There are 10 hidden switches. A switch that is on adds its own fixed numbers to the row, and there is some noise. The rows also spread widely along 12 directions, which tell nothing about the answers.
Some rows, each with its switches (1 for on, 0 for off) after it:
[  2  20  -9  10  -4   4   8 -20  14  -2   0  -8   7  17  14 -13  11   7
  -7   2   0  -4  -4  12   9  -1 -14  -3  -9  -7 -32  -3  -8   2 -17   6
 -16  -1  10]
1 0 0 0 1 1 1 1 1 0
[ 13  -9  -5  13  11   5   2  -4  19   8  24 -22  -6  -1 -20 -21   7   3
   1  -8  -1 -10 -11  -9  13  14   5 -26  12  14  -4 -11  14 -21  27  -2
   4  -7 -14]
1 1 0 0 0 0 0 1 0 0
[  7  -2  -9  -9  -4  12   5 -13   8   4  14 -11   6   8  -3 -10  -7   9
   0  -1 -10  -4 -11 -10   2   2   3 -22   8  -3  -9  -3  10   7  -9   9
  -8   9   1]
0 0 0 0 1 1 1 0 0 1
[-13  -1 -16   4 -16   6  -1   7   1  -6  -5 -17  25  10  -6   8  -4   6
  -3  13  -2 -11  -8 -23  -4   3 -12  -1  -3  -1  -3  -8   1  -4 -18  -7
  -1   8  -2]
1 0 0 0 1 0 0 1 0 0
[ 24  13  -1   9  -1   7   0   2  -1 -10   1 -33   2  18  -6 -21 -19  17
 -17   7  15 -12  -6  -8  -7  20  11 -34  10  -1  10  -7  14 -15 -12  26
  -6 -19  -2]
0 0 1 0 1 0 1 1 0 0
[  4   8  -3   5   6   8  -7 -12   8   3   4 -20  -3   5  -3  -9   6   1
  -2  13  -7  -9 -15  -4   7  11   3 -14   8   0   0 -13  11  -8   4  -5
  -1  -6 -10]
1 0 1 0 1 0 0 1 0 0
[-10  -1  -4  15 -17   9   9  10  20  -4   5   8  19  -9 -16  -8  15   3
   4 -12  11   3  -4 -15  -1 -10 -23   6 -12   1 -26  10 -11  -2   8  -7
   9   7  -1]
1 0 0 0 0 0 0 0 0 1
[  0  14   0   1  -4  11  -4 -11  14   7 -13   0  13   0  -9 -21  23   7
   7 -23  -2  -1 -23  25  -2   5 -22 -41 -18 -20 -12   7   6  13  20  -5
 -21  -4  -2]
1 0 1 0 0 1 0 1 0 0
[ 19   9   0  -8  -7  -2  10  -7   6  -3  23 -13 -16   2 -18 -10  14  -1
  -1  -2   6  -6 -21 -55  -1   0  -5  27  26  15  -6 -11  -6   2  -4   3
  23  -7   8]
1 0 0 1 0 0 0 1 0 0
[  1  -1 -17  15   4  21  -1   3   9  -3 -11 -12  21  22 -12 -12 -14   1
  -1   4 -13  -5 -14   9  -7  16   3 -27   0  -9   9  -4   7 -14   1  -3
  -3 -12   1]
1 0 1 0 0 1 0 1 1 0
[ 14   8  -5  -1   2   6  -5   0   0  -3  -4 -24   8  -3 -22  -8  22   1
  -1 -15  15   0 -23 -37 -17   9  -6  -3   4  15  11  -9   8  -4  19 -13
   8 -11  -1]
1 1 1 1 0 0 0 1 1 1
[ -7   8 -22  19 -10  13   1  -1  -4  -8 -18  -6  26  17   5  10   1  -1
 -16   6  13   1   9  -4 -20   1  -3  -4 -16   3  -8   6  -7  -2 -34  -7
 -19   0   5]
1 0 0 0 1 0 1 1 0 1
[  6 -20  -6   0   8   3  -8  -4  10   1  -1 -17  16  15  -1  -6  -5   2
 -15  -9  -4  -7 -14  -6  -3  -5  18 -14  -6  28   1  -5   3 -15  -5  -4
 -16   2 -22]
0 0 0 0 1 0 0 1 0 1
[  4   4 -11   4   5  16  -8 -17  -4   3   4 -15  -5   6   1   5  -2  -8
  -6  20  -3  -1  -1 -14  -7   5  17 -13   6   8   3  -7  11   1 -20  -3
  -7  -1  -7]
1 0 1 0 0 0 0 1 0 1
[ 15  12 -13   6  -1  21   5 -10   0   5   7 -21  -1   3 -17 -13   3   4
   5   1   2   0 -10  -9  -9  22   1 -41  11 -11   5  -2  24   6   4   6
  -6  -7  10]
1 0 1 0 1 1 1 1 1 0
[ -9  19 -11   7 -10  -2  -8 -14  -4  -1   6 -28  10  -5  10   7  17  10
  -6  17  16 -10   8 -11   2   3 -18  -6  -7  -1 -17 -12  10   1 -17  -6
 -10   7  -5]
0 1 1 0 1 1 0 0 0 1
[ 15  25 -11   0   8  21   6 -11   9  -1   3 -13   2  13 -11 -23  -8  12
   8   0 -13   2  -7  10   3  17  -1 -33  15 -27  -2  -7  11  -3   7  11
  -7 -10  18]
1 1 0 1 1 0 0 0 1 0
[-12  11 -11 -11   7  26  -2 -18   7   7  -1  -1   9 -11   4  10   6  -5
  16  14 -22   6   3  -9   7  -8  -3  -9   0  -7  -9  -9   7   9   3 -17
  -3  17   5]
1 0 0 0 0 0 0 1 1 1
[ -3   2 -12  -1  -7   0   2 -18  10   3   9  -8   7  20   7  -7  -3   3
  -6   7 -15 -14 -12  -3   9  -5  -6  -1   2  -3 -22  -8  -5   2 -25   5
 -10   5  -1]
0 0 0 1 0 1 0 1 0 0
[ -1  -5 -17  28  -6  24  11  -3   5  -3  10   3   2   9 -12   5  -9 -15
  -7  21   3   7   5 -22 -11   1  13   7   9   8 -11  10  -4  -9 -28   2
  11  -5   3]
0 0 1 0 0 0 0 1 1 1
[ -5   8  -2   8   2  17 -12  -1  -2  -3  -8 -21   6 -14  -4   4  -2   1
   1  17   4   2   6  -9  -7  10   4 -28  -8   1   8  -6  21  -4   2  -3
   0  -3 -11]
1 0 0 1 0 1 0 0 0 0
[ -5  -5 -11  -9   8  19  -3 -13   1   7   9  -7   0 -16  -2  12   1  -4
  12   4 -13  10  10 -19  -2  -4   9 -14   2  13   2  -6  13   8  -3  -9
  -6  16  -4]
1 0 0 0 0 1 0 0 0 0
[  7  25   2 -21   5   6  -9 -19  -8  -3  -2 -20  -3 -12  19  10   7  10
  -5   9  10   2  15 -24  -3 -14   3  -2  -3  14  -2 -14   4  10 -20   5
 -14   9   2]
0 0 0 0 0 0 0 1 0 1
[ 11  21 -15  10   4  -7   1  -6   2  -1  -7  -9   8  12  -4  -5  22   8
 -10 -16  11  -3   1   0 -13   5 -13   8   4   2   6  -3 -11 -11   0 -14
 -11 -16   2]
0 0 0 0 1 0 0 0 0 0
[ -1 -14 -23  21 -18  10   9  -4   6   3  12  -6  12  23 -17  -4  -7  -5
  -8   5  -3  -7 -10 -12 -10   8   1 -19   1   1 -16   9   3   1 -29   5
  -9   0  -1]
1 0 0 0 0 0 0 1 1 0
[ 11  38  21  -6  16  21   0 -18  15 -20 -15  -8  -8   8  25 -24 -14   8
  -5  20  -6   7  -7  10  18  -3   8   4  -3 -12 -20 -13 -10  -9 -10  26
   4 -11  11]
1 1 1 1 1 0 1 1 0 0
[-39  -5  15  -1 -14  19 -23   2  13 -11 -20 -21  30 -17  14  15  -9  -4
   3  51 -12  -9 -19 -24  18 -12 -11   3 -30   1 -24 -16  11  -4  -7 -13
  19  22 -30]
1 0 1 1 0 0 0 1 1 1

New rows, each followed by its switches (1 for on, 0 for off):
[  0   9 -16  -9  -6  14   8 -19   7   7   8  -4   5  12  -6  -6   9   2
  10  -3 -17  -1 -16  -7   2   0 -11 -10   8 -13 -16  -3   2  15 -11  -2
 -13  10  13]
1 0 1 0 1 0 0 1 1 0
[ 17  25  -3  -2   6   1   2 -16   7   3   2 -15   2   1   7 -20  17  22
  -3 -27  15  -2  13  21   0  -4 -13 -35  -9  -3 -15  -2   1   2   4  13
 -35  -2   5]
0 0 1 0 0 0 0 1 0 0
[  6   2   1 -16   9  16  -5  -6   2   2  -3  -9   3  -8  -6   2  -6   2
   7   1 -13   6  -7 -25  -5   1  10 -11   8   6  18  -6   8   3   7  -5
   5   2  -7]
0 0 0 0 0 0 1 0 0 0
[ -9  16  -8  -6   8  -4 -27 -24  -4   0 -24 -28  14  22  24  13  -6   2
 -15  35 -20 -15 -11   7   0   4   6  -5  -8  -1  12 -20   6  -5 -27 -16
 -16  -7 -24]
0 0 0 0 0 0 0 0 1 0
[ 13  23  -4  -3  11  10  -5 -16  -2   2  14 -22 -17 -12  -1   0  12   2
   1  11   9   2  11 -21  -3   6   8  -7  16   7   6 -14  14   0   2  -3
   2  -5   0]
1 0 1 0 0 0 0 0 0 1
[  3  -4 -23   8  13  26   2  -5   2   0   0 -13  12  18  -2   2 -25  -3
  -4  20 -19  -3   2  -6  -3  13  23 -17  16   1  16  -9  10 -17 -13  -4
  -1  -3   2]
0 0 0 0 1 1 1 1 0 1
[ 24  21   4   2   1   3  -4  -9  -2  -4   4 -19 -15  -2 -11 -13  12   5
  -7  -7  21   3  -6 -17 -15  10   4 -16   7   7   8  -1  10   3   0  11
  -3 -18  -3]
1 0 1 0 0 0 0 0 0 0
[  7   6 -15   6   6  10  -3 -17   3   5  -3 -12   6   8  -3   1  15  -6
  -6  -1   1   0  -6 -12 -11   5   5  -8  -1  12   1  -3   4   1  -4 -16
 -10  -5  -3]
1 0 0 0 0 0 1 1 1 1
[-16  17  -2   3  -5  20   0 -18   5  -6  -6  -4  13 -13  27   6   3   6
   0  13   7   9  24   4   8 -17  -9 -15 -30  -1 -40   1  -1  13 -26  10
 -19  23   8]
1 1 0 0 0 1 1 1 0 1
[ 11  20 -16 -11   7   7  -3   5  -5  -7 -11 -24  17   7  -3  -2  -6  20
   0 -10   2  -2  13  -9 -13   6  -5 -19   4  -1  24 -14   5  -7   0  -1
 -14  -5   8]
1 0 0 0 0 0 0 0 0 0
[-14  -6  -6   2   6   7 -13  -9   8   2   2 -20  14 -11   8   7   9   1
  -2   7  -2  -2   7  -8   5 -10   2  -6 -14  21 -12 -14   8  -8   1 -16
 -10  14 -22]
1 0 1 1 0 0 0 0 0 1
[ -3  18  -3  23 -13  19  12 -15  17  -1  11   8  -3  -2  -2 -13  14  -5
   1  10   9   5   2   2   5  -4 -12  -5  -6 -12 -42  11  -5   6 -12  10
   1   0  10]
1 0 1 0 0 0 0 1 1 1
[-20  -8  -1   6  -3  15  -2  -6  18   4  -7  12  18  -4   0   0   3  -4
   6   1 -18   6 -10   9   6 -11  -6  -6 -16  -4 -20   9  -6   0   0 -11
  -7  13 -14]
0 0 0 0 1 0 0 0 0 0
[-10  36  14   2 -15  16  -8   0   8 -14 -25  -9  17  -4   5 -10  -7  15
   2  22   3  -1 -10   8   3   3 -24 -20 -18 -36 -12   2   3   6  -5  13
   4  -7  -1]
0 0 1 0 0 0 0 0 1 0
[ -4  28  -9   3  -1  17   1 -25   8   0  -4   4   1  13  11  -7   7  -4
   2  16 -12   4  -6  11   3   3  -9  -1   0 -25 -20  -2  -8   9 -17  -4
  -6  -1  10]
1 1 1 0 0 0 1 0 0 1
[ -2 -14 -19   5   4  27   4  -4   7  15  11   9   9  -9 -25   1   0  -8
  13 -10 -16  11   1  -6 -10   3  10 -33   8  -1   6  10  13   3  12 -14
  -6  10  -4]
0 0 0 0 0 0 0 0 0 1
[ -5  13  -9   3   6  20   4 -23  16  10  12  -6   2  -2   3 -12   3   4
  15   9 -21  -2  -2  16  21   3 -12 -27   2 -21 -25  -7   9   2   7   1
  -7  10   7]
0 1 1 0 0 1 0 1 1 0
[ 10  23  -7   2   5  23   5 -15   3   2   9  -7 -11   2  -5  -7  -1  -2
   3  19  -5   2  -1  -9   2   9   6 -12  21 -15  -1  -5   8   0  -7   4
   5  -6  12]
0 0 1 0 1 0 0 1 0 1
[ -7   6 -13   9 -14   3  -1 -11   4  -1  -2  -3  12  21   2   1   4  -4
 -11  15  -3 -10 -14 -10  -5  -3  -8  10  -2  -5 -16   0 -11   2 -31  -6
  -4  -1  -4]
0 0 1 0 0 0 0 1 0 1
[  2  12  -4   6   1  17  -7 -30  -4   1  -3   3 -11   6   5   3   6 -15
  -9  15  -1  13 -10  -6 -14  -1  18  -1   0   0 -11   8   1  13 -34   3
 -10  -5  -3]
0 1 1 1 1 0 0 0 0 1
[  5  24 -26   1  -9  16  13  -2   0   2  -2  -2  21   7 -16  -4  10  12
   8 -13   2   0   6  -6 -14   5 -24 -20   7 -24  -1   4  -1   8  -2  -6
 -11   0  27]
0 0 0 0 0 0 0 1 1 1
[-18  -6 -18  -5  -7   8  -2 -20   7   6   1  -4  19  11  13  13   2  -2
   1   8 -20  -4   0  -6   5 -15  -7   1 -14   7 -25  -5  -5  11 -30  -9
 -22  24  -3]
1 0 0 0 0 0 0 1 1 0
[ -1   7 -30  14 -15  24  23  -7  -1  -3   9   6  12  20  -3  -1 -12   3
  -1  -1   0   7  20  -1 -12   0  -3 -15   2 -13 -24  13  -7  11 -46  19
 -24  12  29]
1 0 1 0 1 0 1 1 0 0
[ -2   9 -20   7   3  16  -3 -15  -6   7   2 -10   1   4  -6  14  -4  -7
   2  24 -14   1   5 -14 -10  10   8 -11  13  -5  11  -3  11   1 -18 -11
  -1  -2  -2]
0 0 0 0 0 0 0 0 1 0
[  5  29  -4   9  -1  30  10 -15   0  -6 -11  14  -8   0  -6   0   7 -13
   6  12   0  22  -3 -18 -13   5   0   7   4 -14  -8  12  -9  12 -15   2
  11 -11  24]
1 1 0 0 0 0 1 1 1 0
[ -4  14 -20  -5  -6  13   5  -9  -6   5   4 -13  10  -2  -8  12  10   3
  10   8  -5  -1   1 -27  -6   3 -13  -2  12  -6   1  -7   7   8 -10 -12
  -3   9  12]
0 0 1 0 1 0 0 1 1 0
[  6  13   0   2 -10  18   3 -16  -7   4  10 -16  -8 -26  -7   4  20   1
   5   0  22  13   6 -32  -9   4  -4 -30  -7   7 -18   8  21  22  -7  10
  -9  10   7]
1 1 0 0 1 0 1 1 1 0
[ -9   3 -22  28  -7  21   9  -4  11  -3  -7  15  19  19  -7   0  -6  -8
  -4   8  -7   8   2   8 -12   0  -3   2  -6 -12 -14  15 -13  -6 -22  -6
   0  -7   8]
0 0 0 0 0 1 0 0 1 1
[-12 -25 -25 -11 -11  10  -2   5   0   0   7 -17  31  15 -10   8 -18   6
   0   1 -16  -6 -10 -30  -6  -2   4 -11   1  10   0  -9   9   0 -21  -5
  -9  24  -6]
1 1 0 0 1 0 0 0 0 1
[ -4   8  -2  12  -1   7  -8  -5  12   2  -9 -20  20  -2  -1  -6  11   6
  -4   8   3 -11  -9   1   5   6 -11 -24 -13  -2  -8  -6  10 -10  14 -13
  -3  -2 -16]
0 0 0 0 0 0 1 1 1 1
[  5   3   8  19  -5  19   4   0  17 -14 -10   0   8   8  -4 -17  -7  -4
 -11   6  10  10 -17  -4  -7   2   8  -4 -13   4 -16  12  -3  -6  -8  14
   9 -14  -4]
1 0 0 0 1 1 1 0 1 1
[  1   8  10   5  -6   9  -5 -13  14  -1   1 -10  -2  14  -3 -20  -6   0
  -5  21 -11 -11 -36  -2  13  10   0 -13   3 -16 -16  -4   4  -4  -7  11
   8  -8 -12]
0 1 1 0 1 0 0 1 0 0
[  8  28  -1 -18  20  37   1  -8  -2   5 -18  -4   7 -23 -12  -2  12   4
  27 -12 -12  22  -4  -7  -8   8  -5 -31   6 -19  20  -2  14   9  36 -13
  -1   1  19]
0 1 1 0 1 0 1 1 1 0
[ 13  27  11  -4   5  20   1 -16   8  -9  -6  -8  -9   0   6  -9  -4  -2
  -2  23  -2   4 -14 -20   3   2   7   4   7  -7  -5  -5   1   3  -7  10
  18 -13   7]
0 0 0 0 0 1 1 1 1 1
[ 10   9 -16 -23   7  11   4   3   6  -8  -9 -11  23  21  -5 -11 -11  15
   4 -15 -16  -3 -13 -16  -8   0  -5   4  13  -3  18 -15  -8  -5   3  -6
  -2   0  12]
1 0 1 0 0 0 1 0 0 1
[  5   6   3  15   0   9 -11  -4   3   1  -3 -21  -5  -1 -15  -7  11  -6
  -5  15   7  -5 -23 -14  -4  18   6 -18   3   3   7  -4  16  -9   9  -7
   8 -17 -17]
1 0 1 0 1 0 0 1 0 0
[ -3  15  12 -10  -8  11  -6 -20  11 -11  -5  -7   5   2  16 -10  -2   5
  -5  10   1   6 -14  -6   7 -15  -1  -4 -18  -3 -37  -1   0  14 -25  20
 -10  10  -1]
1 1 0 1 1 0 0 0 1 1
[-12   0 -13  -2  -2  10  -6 -16   4   6  -5  -4  15   5   1   6  13  -5
   1   4 -12   1 -15  -9  -3   0  -4  -4  -7   0  -9  -2   2   8  -7 -20
 -10  11  -8]
1 1 0 0 1 0 1 0 0 1
[ -8  -4 -15   2   8  19  -9  -7   8   3 -15 -14  26  11  -1   1  -1  -3
   2   7 -19  -4 -13   3  -3   5   3 -20  -8   0   5  -9   8  -7   6 -22
  -9   3 -11]
1 0 1 0 0 0 1 1 1 1
[  6   0 -11  29   3   9   9  -8  23   5  11  -4   8  16  -6 -28  -5   9
  -6  -9  -3  -6   5  37   8  10  -1 -39  -4 -11 -20   7   0 -17   4  10
 -19  -8  -9]
0 0 1 0 0 0 1 0 0 0
[  1  14 -13  28  -1  14  -2 -14  -3   3  -2  -8  -3  -1  -1   5  10  -7
  -8  14  11   7  13   5 -13  15   6 -24  -5  -2  -4   8  11   0 -16  -5
 -14  -9  -5]
1 0 0 0 1 0 1 0 0 0
[ -5 -13  18 -14   8  35 -14 -15  12   4 -14   9   0 -14  -3  -6  -3 -16
   8   4 -22  17 -34  -5   0  -9  24 -29 -15   5  -4   8  15  16   9  -1
   0   8 -17]
1 0 0 0 1 1 0 1 0 1
[ -2  35  12  21  -2  11  -5 -11   2  -5  -8   0 -12 -27   5   4  24  -2
  -3  14  26  14  19  -4  -7  -2  -9  -3 -14  -3 -14  11  -1   4  -3   0
   3 -12  -4]
0 0 0 0 0 0 0 0 0 0
[-15  17 -16 -13  -5  10  -3 -14  -4  -1  -5 -23  24 -10  20   9   7  19
   7   0   0   0  23   4   1  -8 -20 -24 -19  -5 -20 -13  11  15 -17   0
 -34  28   7]
1 0 1 1 1 1 1 0 0 0
[ -7   7  -6  17 -16   2   3 -18   0  -2   0   4   0  10   7   7  12 -10
 -14  15   9   4  -6 -14 -11  -5  -3  19  -7   5 -23  12 -13  10 -43   1
  -6  -1  -6]
0 0 1 0 1 0 1 0 0 0
[ -6  11 -16  20 -17   0  -4  -5  -5   0  -6 -20  21   3   0   5  17   7
 -14   3  23 -10   7 -10 -12   7 -17 -20 -17   1 -14   1   4  -1 -17  -8
 -16   1  -6]
0 1 0 0 0 0 1 1 0 1
[  3   6  -6  28  -2  14   6 -11   7  -8   4  -7  -2   4  12  -2  -1  -4
 -18  11  21   6  21  -3  -5  -4  12  -5 -14  19 -25   6  -4  -7 -31  14
  -9  -5   0]
1 0 0 0 0 1 1 1 0 1
[  9   2  -3  17  12 -10  -5 -20  16   8  14 -17 -11   4   1  -9  28  -4
 -11  -2   5 -11  -6  -2  11   2   1   5   2  25 -13 -12  -3 -16   9 -16
  -5 -10 -21]
1 0 0 0 0 0 0 1 0 0
[-10  14  -7 -12  19  23  -4 -16  19   2  -8  -5  10  11  14  -7 -17   4
  14  23 -45  -6  -7  20  26   1   1 -11   6 -21  -2 -22   1  -9   7  -9
   0   6   3]
1 0 0 0 0 1 0 1 0 0
[  9  16   7  -3   9  22   7 -24  15  -1  -6  16 -10   1   0 -10  11 -12
   6  -4 -13  22 -19  -5  -3  -6   7  12   1  -2 -15   9 -11  12  -2   0
   3  -6   8]
1 0 0 1 1 0 1 0 1 0
[  3  23 -12  18  10   7  -4 -15   3   4   2 -13   3  -8   2  -1  21   4
  -4   0  12   2  20   7  -4   4  -6 -15  -3   0  -8  -5   4  -9   5 -13
 -13  -5  -1]
0 1 0 1 0 0 0 0 0 1
[  2  17  -9  -1 -12  20  11  10  10  -8   1 -16  22  10 -14 -17 -29  22
  10  14 -13 -10  -3  -7   6  15 -16 -32  11 -35   0  -5  10  -5   1  17
  10   0  14]
0 0 0 0 0 0 1 0 1 0
[-15  -8   4   5  -7  23  -4  -6   5  -7   3 -15  11  -9   7   6 -25   0
   1  33  -7   4   5 -19   8  -3  11 -18 -12   5 -19  -1  13  -1 -24  17
   5  17 -15]
0 1 1 0 0 0 1 0 1 0
[ -3  -1 -12   3   4  -7 -11 -14   1   6   8 -22   0   5   2  13  13  -4
  -8  19  -7 -12  -8 -25   2   4   2  17  11  18   6 -17   3 -10 -11 -23
   2  -1 -21]
0 0 0 0 1 0 0 0 0 0
[  1 -20 -25  10 -10  12   9   1   4  -1  10  -1  14  19 -23   1  -3 -13
  -4  -3  -6   2 -21 -41 -18   7   5  14  12  15   0   3  -5  -2 -16 -12
  13   0   2]
1 1 0 1 0 1 1 0 0 1
[  9  14   8 -13  17  21  -2 -33  14   6  11  -3 -20  -9  10  -9   8  -7
   7  10 -14   9  -6  -5  14 -10  14  -5   6   6 -18  -9   6   9   1   4
  -2   5   0]
1 0 1 0 0 0 0 1 1 1
[-27  -3 -13   2 -12   5  -3 -14  12   9   6   0  25  -9  11  10  11   6
   5   3  -8  -4  13   7  11 -19 -20 -14 -22  -3 -36   1   0  10 -13 -12
 -22  31 -12]
0 0 0 0 0 0 0 0 0 1
[ -1  25  -1   0   0  10  -7  -6   0  -7 -10 -23   7   2   6  -4   0  10
  -2  18   2  -6  -4  -8   6   8  -7 -12  -3  -9  -3 -14   7  -6  -7   3
  -2  -3   2]
1 1 0 0 1 0 0 1 0 0
[  4   1 -13  -7   1  -6  -7 -20   1   5   8 -18   1  14   7   2   7   3
  -9   0  -6  -7  -7 -11  -3  -2   6  -3   3  15  -4 -11   4   5 -22  -4
 -21   5 -11]
1 0 0 0 1 0 0 0 0 0
[ -4   1  -9 -16 -10  11   6  -2   9  -3   0  -4  24   5  -6  -8   5  10
   7 -17  -6   3 -17 -19  -3  -7 -16  -2  -5  -3 -15  -2  -4  10  -1  -2
  -6  17   7]
1 1 1 0 1 0 1 0 0 1
[  4   9 -12   1   3  20  12  -5  10   2   6  -5  10   0  -2  -9  -7  12
   8  -6  -8   1  12   3   5   1  -6 -27   3  -9  -8  -2   3  -2   2   8
  -9   8  13]
0 0 0 0 0 1 1 1 0 0
